The rows are grouped in 4 different ways at once. Each group adds its own fixed numbers to the row, and there is some noise. The rows also spread widely along 9 directions, which tell nothing about the answers.
In the rows, zero is written as 128.
Known rows, each followed by its group in each grouping:
[ 96 109  69 184 127 103  97  93 178 122 140 132 123 153  95 151 145 125
  94 151 152 151 115 116  98  66  80 149]	A j284 S V
[148 116 146 128 116  84 153 130 143 154 103 121 114 121 130 131  61 131
 187 124 188 124 146 127 171 103 148 119]	P j224 X K
[ 93 166 134 205 205 109 138  45 110  93 150 126 136 150 149 138 136 133
 126 150 111 128 131 154 104  73  86 139]	Y j284 F U
[125 150 130 169 123  79 151  82 113 128 133 148 117 147 100 120 112 104
 146 149 160 143 130 158 139  92  86 144]	C j224 S K
[137 119 142 131 143  95 139 100 123 109 133 137 132 100  97 129  88 102
 121 120 149 136 104 104 165 159 147  68]	P j302 M N
[146 133 150 128 138  99 163  95 103  97 141 156 130 102  92 128 110  95
 128 134 129 136  84 132 145 160 124  85]	W j302 J U
[113 156 192 152 140 119 150 141 133  98 169 110 126 126 139 119 161 147
 154 128 120 172 100 185  88  79 116 168]	Y j224 M V
[115 129 137 114 137 126 139 114 142  96 168 145 119  87 137 151 144 129
 148 143  99 143  47 158 144 123 134 140]	E j284 J N
[ 96 140 126 156 157 115 130 100 141 135 166 134  75  64 131 197 132 114
 149 133 111 149  92 105 159  72 134 183]	A j284 F Q
[124 142 170 113 115 116 140 140 127 153 128 114  93  92 107 133 108  99
 133  99 179 157 117 103 158 127 154  99]	W j284 X Q
[105 144 136 105 118 130 143 104 161 156  86 146  89  98 165 113 103 147
 176 116 191 108 131 139 206  79 155 163]	E j284 M U
[ 86 114 173  86 119 128 117 171 134 152 132 182  90 116  98 127  91 110
 165  55 101 154  81 158 116 141 202 117]	C j224 F N
[135 122 123 125 134 109 136 128 126  81 186 111 127  97  76 161 151  89
  96 130 110 179  36  93 106 159 127  95]	Y j224 X K
[157 106 130 148 124  82 146 131 159 105 172 107 102  63  89 189 116  89
 156 141 135 167  81  80 138  90 123 130]	W j224 F K
[129 153 133 149 140 138 142  96 126  76 155 113 141 116 145 129 162 125
 115 167 125 154  83 160 128 120 102 125]	W j302 S U
[ 46 140 157 156 125 143  93 163 182 165 133  86  87 118 139 129 138 138
 139  95 154 169 148  91  96  32 151 172]	C j284 S K
[156 111 125 147 137  75 136 105 110  82 169 159 136 123  78 159 118 107
 118 134  97 154  59 172 114 148  99 123]	P j284 M Q
[148 127 118 118  94 112 141 127 163  89 157  86 126  83 119 150 179 117
 121 169 171 165  60 123 146 114  98 134]	E j284 X K
[ 40 141 165  84 108 210  72 208 164 122 132 100 106 124 157  67 178 153
  90  61 129 192  74 143  78 132 199  98]	C j224 M Q
[106 107  90 176 137 107  98 110 160 129 130 126 132 141 105 138 115 125
 111 128 157 145 112  94 102  96 112 100]	Y j284 J Q
[ 69 119 121 106 141 172 105 159 180 135 133 132  88  75 153 145 119 141
 142  91 106 151  80  81 133  96 206 133]	W j224 J U
[155 124 130 146 138  86 166  92 140 116 132 145 124 101 137 160 107 121
 182 147 145 116  99 160 175 101 110 145]	Y j284 F U
[144 128 157 148 129  89 145 126 111  96 166 139 123 111  73 145 142  93
 103 143 121 177  66 129  96 155 101 101]	P j302 J Q
[148 134 158 142 173  95 169  83  97  85 142 156 147 143 154 133  96 143
 180 149  98 121  95 230 132 133 118 129]	P j224 F U
[122 134 208 152 155  92 163 121  92 126 162 138 117  96 124 155  79 121
 179 128 102 141 112 162 129 120 147 156]	A j302 J Q
[ 64 177 106 155 146 151 110  82 149 123 121 120  91 137 158 108 151 135
 100 140 158 154 135 109 140  64 126 128]	W j224 X K
[109 171 165 176 132 103 154  94 117 116 124 126 111 153 114  79 150 128
 117 137 183 152 140 174 110  73  72 144]	C j224 M U
[ 74 124 125 122 107 145 100 147 151 135 126 155 109 132 114 114 129 130
 113 116 128 157  92 137 101 125 152 122]	A j302 J Q
[129  96 108 151 154 108 109 126 133  81 173 147 153 148 134 174 117 150
 145 145  55 148  62 206  84 126 119 159]	P j284 S Q
[115 125 181 142 185 147 144 127 117  70 172  59 160 102 166 137 129 157
 118 137  99 150  86 147  94 145 155 102]	P j302 X U
[132 134 149 177 152 119 145  98 134 100 160  59 120  74 129 156 159 114
 116 172 174 166 111  86 130  90  98 116]	E j302 F Q

New rows, each followed by its group in each grouping:
[169 111 131 180 132  75 151  98 123  91 167 113 125  91  78 178 125  88
 125 164 144 162  99 111 122 111  81 109]	W j302 F Q
[131 132 157 135 107  81 149 129 141 146 115 131 109 116  94 114  87  98
 158 105 193 146 131 100 156 106 133 107]	Y j224 M K
[110 121 156 183 154  82 143 127 162 152 150 111  87  95 129 188  85 130
 207 131 136 142 153  99 126  15 132 197]	Y j224 F K
[ 99 105  66 144  92 102  93 118 173 154 112 176  85 129  78 136 117 115
 111 109 173 143 112 108 143  84 121 148]	C j284 M Q
[ 81 175  92 118  94 127 111 104 155 125 112 166  88 123  89  94 184  88
  77 121 177 166  83  96 156 117 108 108]	Y j284 M K
[115 141 156 144 172  97 140  81 103 147 129 145  96  90 117 160  66  97
 161 100 135 125 133 100 180 112 163  98]	W j284 F Q
[ 24 168  99  87 117 192  82 163 204 126 145 147  58  67 171 145 207 146
 114 117  90 181  39  92 138  79 188 184]	P j284 J K
[162  92 154 140 146  93 144 127 127  85 144  71 178 115 117 113  83 117
 128 128 158 147 100  97 117 177 145  15]	P j224 J K
[126 137 141 125 111 111 140 131 139  84 174 136 110 107  97 129 173 114
 116 141 133 181  55 156 109 108  96 149]	E j224 M N
[138 123 159 192 160 110 146 103 148 107 159  62 143 110 188 154 125 171
 178 179 155 133 134 156 123  45  98 168]	E j284 J Q
[129 132 128 160 143  87 143 111 138 112 140 124 105 120  79 130 128 102
 100 127 164 162 110  98 115 100  96 120]	P j224 M U
[ 77 105  97 140 115 150  77 148 193 127 119 109 111 127 135 135 153 145
 115 122 165 161 107 106  94  73 135 128]	E j284 F Q
[128 113  89 189 167  87 135  67 125  90 145 158 156 169  98 132 107 125
 115 153 120 130 102 144  94 112  83 104]	Y j224 J U
[ 91 136 139 194 179 119 114  95 132  95 175  86 142 134 148 146 135 139
 132 145 100 150 118 142  91  72 108 149]	C j284 S K
[127 140 172 186 147  74 144  88 111  89 151 133 155 177 124 101 118 135
 136 149 142 139 134 231  93  92  64 133]	A j284 M N
[118 159 190 132 159  96 167  83  90 144 133 128 115 110 108 127  96 100
 148 109 158 136 127 120 158 134 144 106]	E j284 S V
[128 136 138 128 123 117 138 114 132 108 156 127 121  93 119 145 147 117
 129 146 141 154  67 134 139 129 118 122]	E j284 J Q
[130 147 192 137 133  99 164 109 122 134 122 116 127 116 133 102 112 122
 164 129 182 134 129 151 151 111 125  99]	E j284 J N
[108 134 176  90  95 151 120 187 146 144 108 127 111 116 150 102 126 134
 151 110 158 158 101 158 140 141 171 120]	P j302 S Q
[134 109 136 163 128 118 135 128 178 118 149  79 118  79 155 159 141 136
 159 150 169 140 110 121 157  66 115 135]	C j284 F N
[ 87 143 113 192 166 120 109  79 122  73 168 110 147 176 133 118 160 148
  96 158 103 160 109 184  59  85  83 135]	C j224 X K
[ 93 156 171 193 160 119 126 120 137 118 147 106 124 154 169 137 145 158
 160 141 127 155 144 193  79  40  94 179]	Y j284 F Q
[114 122 102 162 113 140  99 123 180  87 127 108 156 173 153  79 162 169
 108 147 172 158 128 179  82  70  96 111]	W j224 M V
[125 175 107 193 171  88 166  38 103 108 153 182 109 156 122 157 131 121
 150 180 102 133 107 194 140  69  56 208]	Y j224 S U
[159  82 147 147 105  76 139 157 152 132 162 114 126 115  81 181 101 116
 173 133 146 157  94 144 104  93 107 168]	E j284 S Q
[129 122 118 194 172 109 134  84 147  86 166  61 137  86 146 159 131 121
 132 167 148 145 113  90 136  81 108 105]	C j224 F K
[144  97 148 120 103 109 135 159 173 136 136 101 120  73 117 141 105 109
 153 115 177 146 100  79 158 117 154  79]	W j284 J N
[161 142 173  98 115 109 176 146 123  80 162 134 118  86 123 128 154 122
 147 136 122 164  34 186 146 154 124 142]	P j224 M U
[ 88 123 171 149 111 141 104 167 152 133 135  78 129 132  96  95 145 109
  91 100 182 177 132  88  81 117 139  69]	C j302 S N
[107 151 149 149 150  94 138 103 121 129 126 141 102 127 114 130 105 108
 146 121 137 150 124 123 128 104 130 115]	P j224 F K
[ 83 140 141  97  98 145 122 143 157 154 122 154  81  97 110 131 146 117
 139 117 155 159  97 110 147 103 162 160]	E j302 S V
[166 122 116 165 138 103 147  78 126  88 139  81 165 118 151 121 114 128
 145 176 177 127 113 140 171 126  98  80]	C j224 S K
[ 78 135 155  89  91 137 113 186 166 136 136 170  80  95 115 144 148 114
 164  93  99 175  66 136 112 105 179 175]	Y j302 F K
[ 97 186 117 130 126 135 156  75 148 137 133 153  62  75 136 129 175 120
 125 159 170 154  85  97 185  80 117 162]	E j224 J V
[ 78 173 171 115 100 124 124 150 137 150 126 146  78 109  82 110 145  83
 118 103 153 183 114  94 124 108 143 126]	W j302 S K
[102  91 112 104 101 125  88 153 150 130 118 177 143 172 114 118 100 142
 150 103 117 142  87 205  89 138 152 131]	E j284 S Q
[149 126 183 143 140  89 172 128 102  80 187 120 128  82  67 163 143  82
 115 140 104 173  50 141  97 164 104 114]	A j302 F U
[119 145 156 131  85 125 139 147 169 119 129 136 105 120 129 120 171 134
 158 147 160 166 108 186 112  68 105 167]	W j302 F V
